All groups share one centre, and each spreads out both ways along 13 directions, with some noise.
(in the rows, 128 means zero)
Some rows, each with its group after it:
[ 92 113 106 106 152  93 124 140 197 112 103 177 150 130 110  80 112] : Q440
[155 111 117 102 178 133  86 129 158 118 130 155 125  99 109 127  80] : Q818
[102 143 140  85  68 123  65 200 143 128 132 125 112 136 125 108 140] : Q440
[134 106 110 160  86 166  91 101 127 110  87 171  62 100 124 138 128] : Q721
[ 94 129 132 118 119 149  72 117  99 151 120 104 125  99 114  93 145] : Q387
[132  87 142 133 111  87 170 146 127 145 115 101 193 110 179 108 135] : Q721
[159  67 154 132  43 152 174 143 158 129 106 141  90 177 105 150 172] : Q440
[143 189 144 119 162  89 102 135 102 149 193 101 159 112 150  99 140] : Q440
[134 171 129  76 152 146  82 106 137 139  79 135 103  96 181 128 130] : Q818
[ 81 168  92  96 123 179 144  98 166  84 147 107  85 152  68 111 109] : Q721
[167  57 199 102  93 142  88 178 123 134 130  67 174  99 164 162  96] : Q721
[137 110 176 143 110  95  96  95 119 139 208 117 122  96  69 105 122] : Q979
[128 142 136  66 172 137 121 102 124 109 169 161 108 155  69 167  99] : Q387
[154 112 148 150 173 103 109 157 159 120 140 172 160 113 137 139  82] : Q440
[164 189 124 133 110 125 142 109 155 142 124 127 145 134 137 135 162] : Q440
[128 169 116 135 168 125 122  91 117 156 114 139 169  80 162 113 121] : Q440
[192  70 128 128  79 116  75 104 164 105 141  38 127 104  74 127 123] : Q818
[136 120 139 100 119 140 141 110 160 127 114 128 145 164 145  80 214] : Q818
[132 124 104 169  87 168 123 136 137 145 130 145 115 106 128  73 161] : Q721
[157  89 159 123 125  88  83 128  80  83 195 112 139 118 155 130 144] : Q979
[125 147  95 141 198 109 126 111 105 121 146 120  87 132 106 149  84] : Q387
[165 145 109  89  98 102 159  48 149 140  87 162 112 113 121 167 142] : Q721
[176 104  87 107 110 123  81 124 118 107 186 148 145  65 123  96 106] : Q387
[131  89 188 117  55 114  93 140 145 109 125 140 165 125 124 143 148] : Q818
[135 110 116 128 155 132 157  97 129  92 140 127 144 120 165 116 132] : Q721
[157 102 149 125  65 129 126 178 141 160 113 115 201 107 138 124 131] : Q979
[141 108 137 168  94 103 166 123 167 117 166 112 162 149  75 101 147] : Q387
[133  84 122 178 143 154  91 120 123 121 144  56 111 119  73 111 106] : Q387
[ 96 175 142 101 111 128  84 212 145 114 141 119  78 158 120 139  99] : Q440
[130  95 161 116 110 183 155 147 146  99 162 141 184 112 173  98 133] : Q440
[113 160 149 141 158  43 143 111  80 146 139 117 132 132 162 153 131] : Q387
[ 63 139 107 154 149  86 113  79  84 124  96  63 109  90 124 144  80] : Q387
[119 123 120  74 129 168 116  90 141  85 143 158 106 113 137 109 136] : Q979
[113 125 148  83  74 156  87 128 166  99  75 112 152 160 112 134 175] : Q818
[105  73 137 154 103 108 153 116 143  97 161 145 154 141 115  80 165] : Q440
[105 153 124 147  96 128 172  99 110 137 103  97  94 128 113 176  99] : Q440
[110 185 145 106  94 150  89 127 180 105  88  78 126 151  97 157 120] : Q440
[131 153 113 103 138 121 108 146  83 140 133  58 131 102 162 142  95] : Q979
[152  59 123 149 116 121 102 157 133  98 106 131 157 146 149 105 171] : Q979
[105  72 145 108 126 170 154  82 162 136  97  61 209 113 103  83 145] : Q979
[170 135 103 147  87 135 111 110 185 128 110 116 217 105  93 102 137] : Q979
[193  95 158 135 139 104 103  88 105 124 154  68 156 131 134 135 173] : Q818
[155 158  81 133 145 146 115 112 167 113  73 170 114 106 120 173  70] : Q979
[133  99 155  69  95 161 118  71 159  91 149 146 185 107 121 101 164] : Q387
[165 159 178 133 101 134 105 149 149 151  99 136 138 140 173 156 162] : Q818
[139 158 114  77 200  77 105  93  93 163 128 121 129 100 138 147 100] : Q387
[140 220 120 118 109 101  42 110 117  97 132 147 131 129 102 177 132] : Q721
[145 133  86 137 140 140  82 155 118 134 123 187  77  96 134 122 105] : Q979
[148 125  75 107  98 178  85 155 126 126  95 122  92  95 101 163  70] : Q818
[141 103 113 158 141 137 137 111 131  65 128 192 181 121 174 119 152] : Q979
[137 112 177 136 135  96 107 135  83 151 208 129  83 106 117 119 118] : Q979
[129 134 134 135  83 160 135  92 190 121 109 109 177 132  89 104 160] : Q979
[ 85 126 103  64 135 127 137  87 133  75 158 133 159 145 126  83 174] : Q818
[145 176 109  39 119 123 136  99 152 121 130 133 160 135 142 119 168] : Q721
[114  98 181 105 116 156 164 151 119 125 174 159 102 189 126 118 181] : Q387
[161 155  93 145 149 131 148 122 142  98 147  91 107 139 116 154  94] : Q979
[119  98 135 165  79 132 125 147 154 102 180 139 155 123  76  84 131] : Q818
[129 109 130 185 131 113 108 117  78  86 191 137 155  83 148 120 104] : Q440
[141 130 153 114 143  69  85 124 116 107 115 143 105 139 138 182 113] : Q440
[119 114 159 101 155 117  69 107  88 103 150 116 120 109 153 133 129] : Q721
[143 147 116 134  84 170  72 105 130  98 182 149 159  58  80 127  78] : Q387
[140 129 149 128 131 207 174 144 166 198 106  99 139 117 123 111 109] : Q721
[128 118 115  89 170 163  74 140  82 104 149 117  67 145 153 118 155] : Q387
[153 103 132 160  92 193 158 165 172 138 148 117 125 144 101  95 136] : Q440
[ 90 136  86 167 128 167 116 154 159 101 147 136 104 152  75  65 134] : Q721
[142 165  77 118 165 127  60 118  95 104 132 154  66 109 147 128 121] : Q979
[104 161 128 161 115 125 103 122 139 168  68  86 126 115 105 141 103] : Q387
[144 136 151 102 112 127  64 109 131 112 132 147  96 130  95 154 135] : Q721
[108 159 156 152 160 148  90  88 130 101 139 100 110  71 144 149  55] : Q818
[170 112 108 113 122  77 129 135 144 102 178 136 137 142 103 114 144] : Q387
[162 141  88 137  80  77 132 151 196  76 149 169 100 129  90 145  82] : Q818
[185 136 120 122 153 140  75  72 143 115  68 136 142 103 127 187 122] : Q721
[147 112 109  60 103 136 122 129 193  97  75 108 191 148 131 127 152] : Q721
[144 161 141 174 158 125 103 168 189 162  89 183 123 160 112 108 152] : Q818
[149  83 150 140 151 131 108 121 124 165 120 139 135  76 122 129  83] : Q818

New rows, each followed by its group:
[120 173 120 130 160 138 109  86 107 137 123 107  99  92 173 123 124] : Q818
[120 108 121  93 156 107 101 135  97 140 139 211 155 123 145  93 169] : Q818
[153  80 122  90 203  80 129 120 115 168 126 127 110 149 139  91 171] : Q387
[146 176  94  86 175 153 157  73 163 127 127 112 105 115 114 144  85] : Q979
[151 128 159 108  80 140  78  87 184 121 141 174 102 129  73 101 179] : Q979
[145  96 121 156  86 145 155 182 151 119 129 113 134 155 127 112 141] : Q979
[124 144 142  92 111  85 123 154 191  73 178 134 177 162 121  89 157] : Q440
[126 134 136 157 103 167  86 119  93 129 138  94 144  57 159 132  85] : Q387
[ 92 167 126 156  96 103  93 151 161  91 159 118 133 156  92  83 153] : Q440
[112 159 109  94 147 186 117 120 140 120 123 149 157 100 181  72 147] : Q440
[167 103  89 159 130 116 104 118 150 124 108 101 145  74 145 109  98] : Q387
[115  99 128 196  94 138 160 108 116  97 189 121 146 125 120  77 160] : Q440
[ 84 103 142  99 118 173 125 133 126 136  80 172 113  94 153 141  94] : Q979
[104 155 100 105 115 155 190  76 159  85 143 140  83 140 108 138 108] : Q721
[146 129 101  82 167  79  90 126  90 130  95 115 124 134 191 125 169] : Q979
[139  80 138 119  85 140 122 154 155  59 154 101 173 144 141 117 138] : Q721
[182 160 136 112 108 123 110 151 140 157 125  48 140 140 129 146 142] : Q979
[119 154 118 139 135 156 162 122 150 138 122 191  86 116 132 131 107] : Q979
[152  85 140 184  98  94 110 186 160  97 164 192 151 124 106 116 107] : Q440
[187 151 115 139 131  88  80 160  88 129 152  80 132 130 157 139 150] : Q979
[103 127 129  58 130 145 162 127 141 125 166 122  93 130 127 105 119] : Q721
[153 106 128 126 132 123 204  85 137 121 172 159 104 127 135 106 145] : Q721
[139 148 148 144 110  77 112 135  82 164 124 159 138 125 170 126 185] : Q818
[105  94 161 146 112 139  69 149 150 119 137 118 175 107  58 133  74] : Q818
[136 173 165 109 104 112 130  74 171 167 110 124 159 126 112 116 176] : Q979
[165 169 153 152 109 106  97 102 121 155 154 172 216  66 138 124 130] : Q979
[190 144 104 100 153 175  95 129 166 141 145  88  59 131  79 126 109] : Q979
[140 127 154  75 119  91  58 172 142 141 138  93 129 133 101 120 123] : Q440
[100 119 127 133  83 134 106 101 116 156 103 145  81  99 121 103 150] : Q721
[139  92 122 138 123 108 159  90 199 154  94 153 166 110  93  99 124] : Q387
[202 121 100 159 141 130 109 151 153 108 143 167 176 125 144 108 156] : Q721
[127 174 164  93 114 123 135  98 128 138 132  71 131 120 126 169 104] : Q979
[101  74 137 119 116 171 115 140 158  63 144 121 131 133 113 106 109] : Q440
[109 126 123 153 132 136 163  65 105 181 120  83 125  89 121  90 133] : Q721
[161 156  95  89 100 100  71 155 128 112 126 147 124 134 125 140 145] : Q818
[127 205 137  98 170 131 142  72 133 193 117 125 110  99 134 121 131] : Q979
[ 87 109 146 131 120 149 170  91 107 129  68 155 117 130 167 153 149] : Q818
[171 149 106 125 111 129 112 180 145 143  74 147 136 185 115 177 161] : Q818
[122 103 110  89 126 164 150 181  88  73 136 101 111 151 220 135 142] : Q979
[103 129 135  72 120 145  64  94 145  66 128  82 127 140  91 132 140] : Q721
[160  89 122 182 100 167 135 118 143 157 116 147 132 116 111  88 170] : Q440
[136 125  97 174 101 107 158 136 157 105  84  43 136 126 174 122 133] : Q387
[149 142  53 109 166 173 169 118 156  82 126 113 119 143 152 111 119] : Q979
[196 142 107 160 121 168 158 147 173 169  73 184 165 122 157 129 142] : Q721
[130 128 188 178 158 131  99  88 127 134 146  76 157 129 133  99 168] : Q818
[138 134 140  93 107 122  87  87  81 124 124  83 122  70 172 159 113] : Q818
[135  43 157 152  99 131 158  89 118 178 113  91 149  86 105 118 114] : Q818
[126 114 161 155 124 139 138  89 105 156  95 168  89 105 171 139 148] : Q721
[164 113 126 102 152 163 169  97 160  93 166 149 127 148 128 100 157] : Q721
[187 126 100 110 131 161 148  91 146 135  75  74  92 129 146 160 130] : Q818
[121 161 128 124 145  83 122  55 166 135  69 166 178  98 133 138 125] : Q387
[ 86 204 119 109 137 119  94 151 118 102 118 205 119 127 162 148 115] : Q818
[135  94 116 115 121 125 121 153 123 120 100 109 124 153 154 105 170] : Q979
[107 161 118  37 139 149  84  67 121 164 114 140 139  63 140  97 136] : Q979
[159 120 111 116 185 140 109 118 153  87 131 111 163 131 122 137 105] : Q721
[179  96 171 115 134 103  83 101 162 131 124 109 139 102 132 124 132] : Q818
[113 100 122 162 112 116 168 106 138  95 131 103 100 146  82 163  88] : Q440
[102 172  71 171 117 138 130  92 152  90 159 126 133  97  61 116  77] : Q387
[104  73 102 115 189 113 150  95 138 134  61 128 145 124 141 116 122] : Q979
[167  99 174 192 159 133 128  92 174 114 144 105 115 101 126 141  82] : Q818
[131  97 113  57 137 144  48 131 131 155 112 124 149  86  98 103 113] : Q818
[151  99 115 155  77 122 138 158 165 100 108  70 123 136 122 135 113] : Q387
[138 115 137 122 125 104 125 129 133 107 132 155 104 157 156 111 187] : Q979
[111 136 114 153 162 141 133  99 123 105 101 152 141  94 135 176  53] : Q979
[ 78 138 147 123 151 131 191 110 138 125 101 196 149 146 163 127 139] : Q818
